There are 3 ways to turn a row about zero (a turn may also mirror it). The second row of each pair is the first, turned, with some noise. The first 30 pairs use one turn. New pairs use 3 turns, one after the other, and a turn may come again.
Known pairs, each followed by its turns in order:
[-24.7   6.5 -16.9 -24.3  16.6  22.9 -12.0   4.5   0.1]
[  4.0  -2.9  -2.3 -24.4 -35.3   6.1   7.9  19.5  14.5] | Fegok

[  5.1  -3.8 -25.4 -13.5 -11.0   7.6  23.7 -12.1   8.9]
[  0.6 -31.1  -6.0  10.4 -18.0  10.8 -10.0  -4.2 -16.2] | Fegok

[  6.0 -18.5  -9.2 -13.0   6.9  29.1   9.9 -15.1  -0.5]
[  3.5  13.4 -16.1  -4.9 -30.5   1.9  20.1   2.8  -5.1] | migov

[  8.2  17.9  -2.4 -20.8 -22.7   7.7 -20.5  13.2  12.3]
[ 22.1   5.9  20.1 -21.6   1.3  21.6  -9.9   1.3   8.5] | migov

[ 11.7   3.8  -2.6 -10.9   0.4  25.4   8.5  -2.0 -29.5]
[  5.1 -11.0   3.9 -13.8   3.4  28.4  14.7  12.4 -17.8] | Fegok

[  6.0 -23.5  21.7  -7.2  -5.2  -7.4  -0.9 -26.6  -3.1]
[  7.1  12.6  17.9   7.9   9.0  -7.3  27.4 -12.8  20.7] | Zabe

[-24.9  14.9   0.4 -15.7 -12.0  14.5  -1.1  -6.6  -1.6]
[ -9.6  24.4  14.7  -9.9  -8.8   6.0 -10.3  19.8   4.5] | migov

[ -8.5  -6.5  -1.1 -18.7  -3.9  26.9  -2.0   7.9  -0.3]
[  7.6   2.1 -12.7  20.6 -20.4 -11.6  -3.4  -1.2   1.3] | Zabe

[  6.6  -9.8   4.0   9.1  28.2  13.2 -25.1 -11.4   7.9]
[ -3.1 -18.6   9.8   8.0 -17.3   7.6  19.2  -7.6 -27.9] | migov

[  7.4  -5.5 -26.1   6.8 -10.9  11.2  -8.2  -3.1  -4.9]
[ -3.7  -4.5 -11.4 -29.0  -9.4   0.9  -1.3  -7.9  -5.1] | migov

[ 16.8  -4.2 -12.5  20.1  -8.9  -2.6 -11.4  -3.6 -11.4]
[-19.0 -18.7   8.0  -4.3  13.6 -11.9  11.0   0.7  -6.3] | Zabe

[-0.3 16.1 10.2 -3.6 -4.8 -7.4 24.2 -3.4 30.4]
[  5.1   9.4  20.2   4.6  11.6 -13.4  18.1   3.9  25.6] | migov

[12.3  3.4  5.1 11.3  2.9 41.3 26.9  6.9 28.0]
[-11.0  -6.0 -21.7 -22.8  -9.8 -13.2   1.2  -8.2 -44.9] | Fegok

[-15.5  13.1   0.9 -12.4   4.6   8.2   3.8 -10.0  12.5]
[  1.9  -9.0 -14.4 -13.9 -10.1  -5.2 -11.8  11.0   6.1] | Fegok

[-11.3 -45.6 -24.0 -16.4   1.3   3.1  -8.2  10.1  -6.1]
[ 17.9  -9.7  24.2  20.4 -34.5  -5.9  23.1   2.8   2.9] | Fegok

[ 19.9 -16.1  -3.8  26.9   2.6  26.1   3.1  15.7   3.3]
[ -0.5   2.0  -9.5  -4.3 -11.0   2.1  11.8 -43.2  -5.1] | migov

[ 0.2 16.5 40.5 -3.7 -4.0 -5.0  6.1 -5.5 -2.1]
[ -1.2  29.5  -1.8 -22.0 -11.0   5.8  10.0 -17.2   2.9] | Zabe

[ 11.8 -27.7   5.5  17.7  11.2  13.5  -2.6 -20.0  12.8]
[ -9.3  -3.3  -9.3   3.8  -5.8   1.5  36.2 -12.2 -17.6] | migov

[-20.1  15.2   0.6 -23.1 -21.8   2.2  23.1   7.7  -5.2]
[ 26.8  -4.0 -31.8   6.4  -8.0  20.3  -7.4   7.1   1.1] | Fegok

[-6.4 -3.2  3.9 36.9 -2.5  6.6 10.7  6.5  6.2]
[ -9.8 -13.2  13.9 -23.7  -6.4  -9.8 -16.8  -2.1  12.3] | Zabe

[ -7.0  -2.4  14.1   3.3   3.0   1.5 -19.2   5.3  24.4]
[-16.9  12.1  12.3  10.6  -9.5  14.1 -11.9  -8.4   8.6] | Zabe

[ -3.2 -21.6  12.0  -3.2 -11.3  -3.7  27.4  11.5  -3.7]
[ 30.0  -1.9  -8.5  13.8   2.3  -2.8   7.1 -12.0 -15.9] | Fegok

[ -2.6   4.9   2.4 -11.6 -20.9  27.5  13.4  -3.5   1.2]
[ -3.0  27.5   1.5 -11.9 -14.2  12.0   2.9  -1.4  16.4] | migov

[ -0.7  -9.2  -5.2  -9.5 -14.4   1.2   6.2  30.4 -13.9]
[ -6.2  -7.3 -33.2   3.1  -2.6  -9.1  -2.6   8.0  13.4] | Zabe

[ 15.6 -17.7  30.1 -10.7   5.3  12.1 -13.3   9.0 -12.4]
[ 15.6  19.5  23.1  -7.8   9.8  -4.7   7.4  17.8 -20.6] | Fegok

[ -8.5   0.6  -6.8  -0.8  -1.3 -18.9 -28.7 -11.9  16.4]
[  2.0 -15.2  17.1 -13.7  17.7   2.7   4.9  15.2 -20.8] | migov

[ 10.9  19.0   2.4   8.8 -10.3  16.6   2.9   8.7  -1.2]
[-14.9   9.3 -14.6  -6.7   4.8  11.9   2.9   2.4 -14.8] | Fegok

[ -2.0  -9.8  13.0  -1.2  -6.1  24.6 -15.8  -4.3 -22.1]
[ -9.6  10.1   2.8   7.9 -14.4 -30.9  12.4   2.1  -2.6] | Zabe

[  4.1  -2.8 -11.5  18.3   6.3 -20.1  -7.9  -3.4 -25.6]
[ -8.8  -5.6   6.5 -12.8  27.8  -8.0   7.3  21.3  -4.0] | Zabe

[ -1.6  21.2   9.1  -8.0  -3.4  20.0 -14.2 -33.1 -19.3]
[  5.1  22.7  11.9   2.6  -4.2 -23.0  15.1 -10.9 -33.2] | Zabe

New pairs. What belongs after each?
[ -5.0  26.2  -2.1  11.8 -28.6  -7.1  -7.8   2.6   4.2]
[ 1.4 31.8 -8.3  4.1 21.4 -0.4 13.3 -2.3  5.3] | Fegok migov Zabe

[ -3.7  -0.9 -12.1  -5.3  -6.1 -28.8   4.5   8.3   2.9]
[-1.8 -2.2 23.7 14.8 10.4  1.2  8.7 -8.9 -9.9] | migov migov Fegok

[-1.3  3.0 22.9  4.1 -7.2 20.3  2.2 -1.0  5.5]
[ 16.2   4.7  19.4  -4.8   7.1   0.9   9.8   3.5 -19.7] | Zabe Zabe Zabe

[ 22.0  11.6 -13.0   3.4  18.4 -21.6 -15.0 -13.7  11.9]
[-35.2   0.9   9.6 -24.8  12.7   7.0  -7.3  -4.6   8.3] | Zabe migov migov

[  1.6 -26.9 -17.9   8.1  -7.1  22.9  17.0   5.7 -14.5]
[-19.3  -0.3  -0.5   8.1  38.3 -15.3  -0.3  -5.6   9.9] | Zabe Fegok Fegok

[  0.2   6.6   2.2 -18.3 -12.4 -20.5  -1.3  21.9 -14.2]
[  1.5  32.9 -11.9  -8.5   0.4  -4.0 -13.0 -10.5   2.1] | migov Fegok Zabe

[-19.1  13.3   1.1 -19.8   1.8  -4.7   6.4 -23.5  13.1]
[ -8.9  -2.5 -12.9  -1.8  -3.1 -27.1  25.4 -11.2   3.3] | Fegok Zabe Fegok

[  8.2  20.8 -15.8 -20.0  -7.7  27.2 -10.0  18.9  -2.3]
[ 16.2   3.0  28.0   3.5  -6.8  -9.2   0.2 -23.6  26.6] | Zabe Zabe Fegok

[-17.9   5.5 -24.9  -9.2  17.1  -5.2  20.7  -3.1  12.4]
[ -1.5  21.4   1.3  19.7  13.2 -11.2  23.2 -14.9   2.4] | Fegok Fegok Fegok

[ 9.4 -1.1  3.1  7.1 12.6  8.0 10.8 -1.6 -7.7]
[-18.4  -0.9   1.4  -7.6  -4.3   4.1  -7.6  -6.0  -8.0] | Zabe migov Fegok

[  3.2 -19.3 -11.4  13.6   4.1 -16.7  -2.7   4.2   7.6]
[ 6.0 -9.1 -5.9  3.4 17.2  3.2 -6.0 16.4 18.1] | Zabe Fegok migov

[  8.3   8.5  -8.1  -0.1   1.5   5.0 -22.9   6.4   9.2]
[-10.9  13.4  -8.3   3.8  17.2  13.4   0.4   4.1   1.7] | Zabe Zabe Zabe

[ 10.6  -9.7 -19.4  13.9   2.1  14.4 -11.7   0.1 -19.6]
[  7.0   8.9  -1.7   1.0 -25.1  26.2   3.2   8.0  -1.3] | migov migov Fegok

[-13.1  16.6  -7.2  -0.5   2.9  17.4  -9.4  -9.0  -6.3]
[ -0.9  -0.1 -10.6 -20.1   7.7  11.2  -2.4  -6.3  14.5] | Fegok Fegok migov

[  5.6  20.3  -3.0   6.8  10.6  -2.9  21.3 -10.9  14.1]
[ 12.0  10.7 -18.0  -0.6  -6.9   6.6 -25.3  -7.0   4.8] | Fegok migov migov

[  2.4  12.2   6.5 -12.9  14.4  17.6  -1.4  22.1   3.0]
[ 4.6 -2.5  8.5 10.8 29.9 -6.8 -5.5 13.2  0.6] | Zabe Zabe Zabe

[-6.7  8.5 -3.2  2.5  1.7 12.1 22.0 30.1 26.8]
[ 17.4 -10.5   5.3 -12.8  -9.6  27.7  -6.2  24.9 -18.1] | Zabe migov Fegok

[  4.6 -20.9  18.9 -13.5  -9.3 -10.6   4.5  -4.5   4.7]
[ 2.9 -9.3 16.1 15.0 -8.7 -1.3  6.5  7.2 21.3] | Zabe Fegok Fegok

[ 10.3  -1.6 -20.5   6.8 -10.5  -1.2  -1.9   3.6  13.7]
[  5.4 -10.7  -5.9   1.8   3.5  20.2  13.9  -4.5   7.8] | Zabe migov Fegok

[  6.6 -10.2  24.8   3.2  -8.2 -13.9   3.6   3.9  -1.2]
[ 23.0 -18.3   0.2   3.7  -3.1  -1.1  -7.1   8.7   8.5] | migov Fegok Fegok

[ -5.6   0.8  -5.8 -29.4   3.6  14.2  -7.6   1.4 -16.1]
[ -7.1   5.2 -23.3  -9.0  -1.1  14.7  20.5  -2.9   1.6] | migov Fegok Fegok

[ 17.2  10.0 -16.0   1.0  -7.0  -1.7  -2.0  -6.5  -6.8]
[-2.9 15.2 -3.8 15.6 10.3 -3.8 -9.4  2.0 10.9] | Fegok Zabe Fegok

[ 26.9 -10.5  10.3  -8.9   1.6  -2.9  26.8  -2.4  -4.8]
[  2.0 -20.2  -0.8  19.9   9.1  -8.6  16.0   8.7  18.7] | migov Fegok Fegok

[ 14.0   6.9 -18.4 -23.1   9.0  29.9  14.8  13.6   7.8]
[  1.9   2.3 -24.2   4.7  17.5 -27.0  16.3  14.6 -20.9] | Zabe Zabe migov

[ 14.0  10.9  11.6  -1.4  -8.1 -15.8   6.5  -9.1  -4.7]
[  8.2  -6.5  -2.5  19.9   8.7   6.8 -12.0   3.4  10.5] | migov Fegok Fegok

[ 15.8 -10.6  -2.5  20.7   4.6 -16.6  13.1 -18.9 -25.6]
[-12.5  22.6  28.9   0.6  -1.2 -24.4   5.7 -10.1  -1.1] | migov Zabe Fegok

[-23.0  -3.7 -21.9   6.0 -12.0   7.0  14.9 -12.1  -2.3]
[  9.7  -2.3  19.7 -29.1  -2.1  11.7  11.3 -14.0   2.3] | migov Fegok migov

[  7.4  11.9  -2.5  10.3  11.2   1.1 -12.3 -15.4  -6.8]
[  0.2   0.8  -9.8   2.2 -10.4  17.9 -19.2  -6.8   2.1] | Zabe Zabe Fegok

[21.5 15.4 -1.5  7.4 -1.9 16.0  2.9  1.9  3.4]
[  6.0   0.2  -4.5   1.6 -14.3   1.8  -6.8  -6.4 -24.6] | Fegok Fegok Fegok

[-16.1 -10.7  16.8  -4.3   8.7  -0.7  16.9  -7.3   2.4]
[-13.7  18.3  16.6  -5.7  -7.0  -8.8   7.3  -4.9   3.3] | Fegok Fegok Zabe

[  7.7  23.8   2.3  -8.3 -14.2  -8.8  -7.2 -15.5   5.3]
[ -7.9  -0.4 -11.1   6.5   5.0 -13.9 -26.0 -10.1  11.3] | Zabe migov Zabe

[-14.5  13.0   4.0   1.8  -0.9 -12.2 -15.0   8.6 -10.1]
[-23.2  16.2   0.8   6.4   1.2  -3.8   6.7   1.2   9.8] | Zabe migov Zabe

[ -8.8 -12.5  -1.7   5.5  12.7  -1.4   1.3  24.0  -6.4]
[  1.0  -9.5  -5.7  -4.7 -13.5   3.5  -2.4  -2.6 -26.4] | Fegok Fegok migov

[-15.1 -15.8   1.8  14.7   3.2 -20.4 -17.9   7.4  -5.0]
[-15.6  -7.7  -0.2   9.0  19.1 -26.2  -4.8   8.7   3.8] | migov migov Zabe

[ 26.2  12.8  -6.5 -12.8  -3.8  20.6  -1.5   0.9  -9.2]
[-11.4  -7.3 -19.0  -7.6  30.2   3.6  -7.9  -6.3  -2.1] | Fegok Zabe Zabe

